Every row belongs to one group in each of 4 separate groupings. Each group adds its own fixed numbers to the row, and there is some noise. The rows also spread widely along 13 directions, which tell nothing about the answers.
In the rows, zero is written as 128.
Known rows, each followed by its group in each grouping:
[116 145  86 100 153 118 110 156  95 178 144 135 123 108 157 159 150 125
 162 107 153 110  98 163  87 107 157 103 158 160 149  74 122 147 122 146
 120 120]
F kog K757 K913
[155 153 125 198 116 132 125 153 148 118 120 134 132 105 146 188 150 143
 125 124 113  99  93  93 195 181  99 131 104 169 118  99 137 157 130 154
 123 153]
A tuzuf K560 K910
[142 166 111 178 100 149 134 123 194  88 138 143 190  96 110 132 119 101
 118 132 139 164 157 121 154 126 103  84  92 101 124  90  85 147 138 197
  83 130]
A Vebi K757 K913
[180 124  96 129  90  92 138 116 129 129  83 131 157  92 140 136 117 151
 124  69 121 107  98  92 158 120  81 123  76 110 178 144 140 108  89  96
 103 128]
E rofab K691 K751
[134 153 120 107  75 175 126 178 170 156 117 151 102 117 138 133 149 177
  85 121 140  98  89  88 118 146 122  65 100 153 121  85 156 108 147 165
 151 113]
F vuz K429 K18
[112 152 132 128 121 111 151 114 135 136 138 112 132 157 124  45 134 110
  87 112 125 140 143 126 160 120 125 128 105  79 128 123 129  74 116 142
 142 148]
E tuzuf K691 K751
[131 153 111 162 150 109 139 131 126 117 158 115 113 138 117  97 137 101
 124 117 128 132 134 156 132 150 135 130 126 106 135 132 125 113 114 148
 119 137]
F vuz K560 K910
[107 119 135  70 153 109 148  64  96 117 108  95 170 114 191 111 136 141
  63 119 164 119 144 185 135  52 154 124 140  98 118 133  82 156 106 101
 152 146]
F rofab K429 K18
[100 144 119 103 175 103 143 158 113 148 147  96 105 130 147 127 144 115
 114 119 178 138 110 166 126 125 152  88 118 107  83 114 114 159 128  88
 120 129]
F Vebi K691 K751
[127 119 114 138 165  86 138 155 112 117 126  93 102 138 149 134 149 143
 102 110 141 126  92 152 135 145 144 132 137 136 106 141 134 177 110  82
 158 157]
F kog K691 K913
[115  92 175 120 128 120 111 150 129 141 130 141  90 176 106 130 163 165
 129 140  94 118 113 139 134 130 149 128 163 145  97 142 171 128 150  96
 153 123]
A tuzuf K429 K18
[126 114  95  86 118  59 186 117  82 155 120 136  88 163 139  82 165 116
 118 104 147  77 124 194 110  98 160 163 139 117 143 166  79 104  82  73
 102 127]
A kog K757 K751
[124 108 131 118 126 118 118 126 136 131 119 136 143 128 109 137 144 160
 128 110 135 137 115 136 127 110 133  94 122 106 112 125 134 135 142 126
 120 109]
F Vebi K757 K751
[146 101 118 146 106 137 137 137 157  99 132 134 128 135 102 101 139 158
 104 111 116 124 118 130 118 128 148  95 147 121 116 157 141 113 122 149
 143 112]
A rofab K757 K910
[104 118 166 136 164 122 106 123 107 112 133 134 111 161 123 111 150 120
 141 130  91 117 135 170 147 127 165 166 189 138 126 127 146 113 133 138
 148 154]
A kog K691 K910
[123 159 136 117 103 197 129 176 174 129 136 183 109 115 106 143 124 125
 150 128 132 129 139 112 122 142 130  47 114 131 126 101 135  93 137 151
  81  90]
A tuzuf K691 K913
[122 135 115 143 145 122 125 150 134 152 146 104 115 120 143 116 149 154
 105  92 148  99  87 116 149 129 140  97 127 116 112 119 158 107 133 137
 145 123]
A tuzuf K429 K18
[146  88 100 101  86 113 145 108 130 123 115 152 138 154 102  76 152 151
 110 105 118 108 125 163  72  75 157 121 169 114 157 169 109  94 108 140
 138 101]
A kog K757 K18
[129 159 109 122 114 109 135 159 134 122 126 121  85 155 130  59 149 119
  86 100 132 104 118 138 118 151 140 136 123 117 154 132 131  87 108 144
 146 155]
F kog K691 K910
[123 170 122 162  67 195 184 177 170 165 139 150 116 141 139 127 145 155
  92 154 119 118 105  71 145 170 117  61  83 163  86  61 136  98 139 172
 160 133]
F tuzuf K691 K913
[142 114 119 129 110 110 149 140 156  96 139 110 126 155 119  84 135 125
  93 135 131 149 143 161  94 117 146 102 149 112 112 158 109 148 109 105
 135 121]
A tuzuf K429 K910
[117 117 112 108 147 102 133  96  93 151 126 121 162 125 149 111 136 130
 125 103 136 129 121 157 119  72 137 121 132 102 139 115 110 123 115 125
 132 129]
F rofab K691 K913
[117 168 154 135 155 154  80 155 145  92 145 114 105 134 133 100 126 113
 121 120 110 130 148 144 133 161 158 128 170 135 153 108 165 112 131 169
 145 156]
F tuzuf K429 K910
[116 129 124  57 115 127 103 117 113 163 121 135 169 130 153 142 127 114
 144 142 130 166 151 157  88  73 133  86 143 132 139  91 114 146 113  84
 124 102]
A tuzuf K560 K910
[124 133 133 122 166  78  91 134 115 124 142 124 131 131 120 139 142  95
 160 126 138 142 138 189 108 106 139 143 156 119 141 113 109 181 138 126
  90 132]
F Vebi K429 K751
[103 137 175 145 141 182 117  96 148 109 130 159 160 116 103 118 115 129
 143 122 104 144 159 120 189 117 128 105 122  81 122 109 154  64 148 166
 108 117]
A vuz K691 K751
[130 146 141 141 161 110  91 177 125 119 116 144  93 113 141 187 164 136
 145 111 143  91  90 146 154 156 128 133 132 162 126 108 122 178 140 136
  97 153]
F tuzuf K691 K910
[150 115 117 138 108 154 122 158 158 116 124 146 148 121 103 159 121 154
 151 129 109 162 119 116  94 127 116  71 128 132 127 124 154 140 123 117
 131  99]
F kog K691 K18
[103 129 147  84 151 119 107 100 103 117 112 127 118 137 138 104 142 145
  96 100 136 109 135 160 144 111 153 135 139  97 141 140 136  95 124 122
 143 129]
F kog K560 K910
[100 152 160 105 181 137 110  84 127  98 129 114 174  96 145 140 104 104
 127 115 148 166 176 150 189 103 126  99 111  69 119 121 127 129 117  94
  93 123]
A tuzuf K560 K751
[ 99 147 140 140 142 172 119  93 128 138 137 136 190 111 127 119 115 129
 137 120 118 156 150 125 156  95 131  98 124  86 127  72 143  82 143 183
 139 123]
F kog K691 K751
[123 158 119  93 136 111  91 187 141 136 129 137  99 137 122 133 144 103
 138 127 141 144 118 151  90 135 122 104 131 144 140  97 133 161 131 119
 117 135]
F kog K691 K18

New rows. What belongs after each?
[141 139 114 136 117  89 118 142 136 134 130 130 143 154 117 109 146 105
 135 135 111 153 130 146  99 113 111 133 132 130 149 112 115 154 118 128
 126 145]
F tuzuf K691 K18
[121 131 122 124 114 128 138 170 143 155 133 159  94 144 104 122 164 136
 126 120 142 104  98 136 118 127 133  97 118 126 106 119 125 111 144 143
 112 110]
A kog K691 K18
[133 116 131 101 126 127 114 125 110 115 110 149 128 132 141 154 140 137
 153 122 114 117 135 171 100 114 158 129 173 153 153 129 118 138 111 110
 116 125]
F Vebi K757 K910
[137 117 146 151 139 124 124 132 148  95 131 145 121 143  95 138 152 145
 117 128 128 127 126 147 134 134 127 113 132 114 112 157 122 152 139 142
 114 119]
F tuzuf K560 K18
[143 159  90 125 124  83 138 130 129 125 143  93 156 145 135  76 102  72
 137 118 111 197 164 139  97 120 105 116 111  94 172 117 128 126  74  72
 123 145]
F tuzuf K691 K913
[129 128 141 161 121 104 126 153 139 155 130 151 131 145  94 151 143 130
 165 132 109 153 117 112 151 138  89 110  82 115 110 101 140 136 143 106
  94 121]
F tuzuf K691 K751
[106 160 138  68 145 103 108 163 128 132 135 126  81 149 137  97 142 106
 109 124 154 132 144 167 104 125 146 110 133 122 136 120 120 141 122  95
 108 135]
F tuzuf K429 K913
[104 201 146 105 131 173 120 131 151 112 133 135 121 102 177 106 136  96
  77 128 157  88 152 144 170 128 147 117 130 136 136  77 107 110 134 204
 122 163]
A rofab K429 K18
[116  83 141 101 128 111 172 136 109 146 122 111 104 152 150 134 162 184
  77 141 150 106  92 156 124 109 160 103 137 143  59 143 118 174 132  80
 168 121]
F rofab K429 K751
[157 109 108 131  73 162 145 146 141 147 108 161 125 130 116 127 130 184
 130 105  93 115  94  85 103 135 121  83 118 140 154 125 169  75 116 132
 150  98]
F vuz K691 K913
[122 134 130 117  91  97 120 105 103 184 103 141 156 158 145  92 157 139
 118 117  96 112 113 114 145  95 109 162 118 130 161  78 133  94 132 155
 160 157]
F tuzuf K691 K751
[115 121 121 131 131 122 145 113 102 162 138 129 145 136 138 139 147 134
 132 133 125 122 119 151 134 108 141 119 134 127 107 105 117 123 124 124
 138 115]
A kog K560 K910
[132 140 109 153 116 157 179 140 133 115 136 136 109 132 134 111 136 139
 107 119 128  99 120 141 125 147 153 106 131 128 122 131 116  92 103 149
 139 131]
F kog K691 K910
[107 146 133  59 127 149 100 124 127 131 106 137 122 117 141 108 128 155
  90  94 148 122 129 128 125 111 141  88 119 102 152 118 150  94 124 128
 141 110]
F kog K560 K913
[146 157 122 162 162  86  25 125 146  99 125 101 177  84 129 138 116 102
 154  74 119 150 123 122 166 128 100 145 131  99 183  95 164 145 141 167
 103 153]
A Vebi K429 K910
[128 121 114 129 114 104 144 118 141 130 109  99 168 127 143 107 136 150
  77 114 137 148 106 117 157 105 117 108 103 104  98 115 126 143 124 114
 164 142]
A kog K691 K751
[115 125 124 151 130 127  98 192 151 188 176 183 101 150  61 148 181 137
 174 143 147 116  90 153  73 108 135  71 137 136  91  81 116 149 197 214
  83  77]
F tuzuf K429 K18
[125 154 124 106 134 119 127 103 104 138 108 129 132 112 158 101 124 125
 119  80 122  99 129 121 159 114 115 136 102  97 180 124 148  63  97 117
 121 146]
F rofab K691 K18
[131 164 131  81 146  96  87 147 117 123 108 115 112 115 160 134 128 110
 116 105 138 128 130 139 142 141 118 134 118 137 164 114 149 154 109  94
 122 148]
F rofab K560 K751
[133 161 111  63  62 143 171 105 137 128  81 154 164 117 163 124 108 113
 104 136 142 146 168 139 109  92  99  89  72 110 156  99  69 112  79  75
  97 126]
F kog K691 K910
[134 125 121 130 123 103 178  88 123 116 106 119 159 122 152 116 130 132
 100 107 139 123 135 136 168 100 112 118  88  82 123 153  97 112  87  71
 110 138]
A tuzuf K691 K18
[148 139 135  91  87 119 159 127 132 106  97 156 125 132 150 148 125 106
 131 151 118 125 166 168 121 119 126 140 131 154 150 128  88 157  91  70
  89 133]
A kog K429 K751
[107 141 144  86 117 138 158  91  95 161  90 156 134 107 171 136 137 153
 107  99 141  78 124 122 180 100 117 119  74 106 137 107 110  75 111 107
 106 135]
F rofab K691 K913
[132 103 185 101 113 102 127  89 120  97  73 133 130 135 149 130 138 164
  89 115 106 105 135 130 200 117 116 166 112 121 127 155 139 132 119  70
 133 155]
A rofab K429 K751
[121 123 129 102 131  96 134 126 112 142 121 116 114 151 136 114 141 134
 108 116 124 133 123 137 143 128 131 129 121 118 123 139 143 126 112  71
 141 128]
A kog K560 K913
[162 122 116 120  95 118 190 141 139  71  89 138  94 143 153 117 149 154
  67 120 136  85 117 155 118 144 146 130 135 151 135 184  82 155  79  92
 130 152]
F tuzuf K691 K913
[146 125 107 156 140  83  74 139 112 175 137 102 163 108 137 156 123 135
 182  90 100 149  97  99 143 122  95 120 117 122 157  88 186 122 122  89
 124 124]
A tuzuf K429 K910
[110 103 161 163 154 124 172 108 109 111 141 138 104 152 134 129 172 153
  90 145 134  76 119 183 156 119 172 152 158 139  77 143  87 156 147 169
 139 149]
F rofab K429 K913
[115 158 164 111 131 158  81 135 164  98 109 140 142 114 136 152 140 135
  93 136 133 135 136 124 174 138 120 111 126 137 116  96 142 157 157 164
 140 144]
A kog K560 K18
[125 137 132 114 150 121 124 150 132 116 133 129  97 133 133 133 154 129
 108 116 148 103 115 157 135 135 150 113 147 133 120 147 124 143 124 122
 121 124]
A tuzuf K560 K18
[135 140 106 126 136  99 122 130 114 146 119 128 142 106 158 159 156 141
 100 108 157 101  92 137 141 116 119 121 109 143 128 102 102 180 132 155
 126 139]
F rofab K560 K913
[161  76 128  79  45  99 153 120 131 121  71 154 111 171 116  90 155 193
  79 111  97 102 111 125  93 111 128 130 123 136 152 179 126 103  99  80
 156 122]
F rofab K757 K910
[ 99 133 145 130 175 154 120 131 129 130 155 119 141 131 114 129 114 120
 153 131 117 174 149 143 128 119 142  82 138  93 105 109 162 107 128 107
 135 114]
F kog K691 K18
[134 124 126 130 150 107 105 112 120 117 111 120 168 105 148 143 133 133
 135  98 129 128 115 142 155 101 128 128 139 117 141 121 129 147 117 119
 120 136]
A tuzuf K691 K751
[136 133 130 145 127 147 145 134 128 119 126 125 142 126 142 134 123 138
 134 123 105 138 128 123 140 138 135 110 138 136 133 117 150 119 106 115
 143 135]
F tuzuf K691 K751
[123 155 121 106 108 123 119 105 131 160 121 121 186 118 152 132 114 114
 138 131 112 176 155 111 138  99  91 102  87 116 149  67 138 122 111 102
 131 141]
F rofab K757 K18
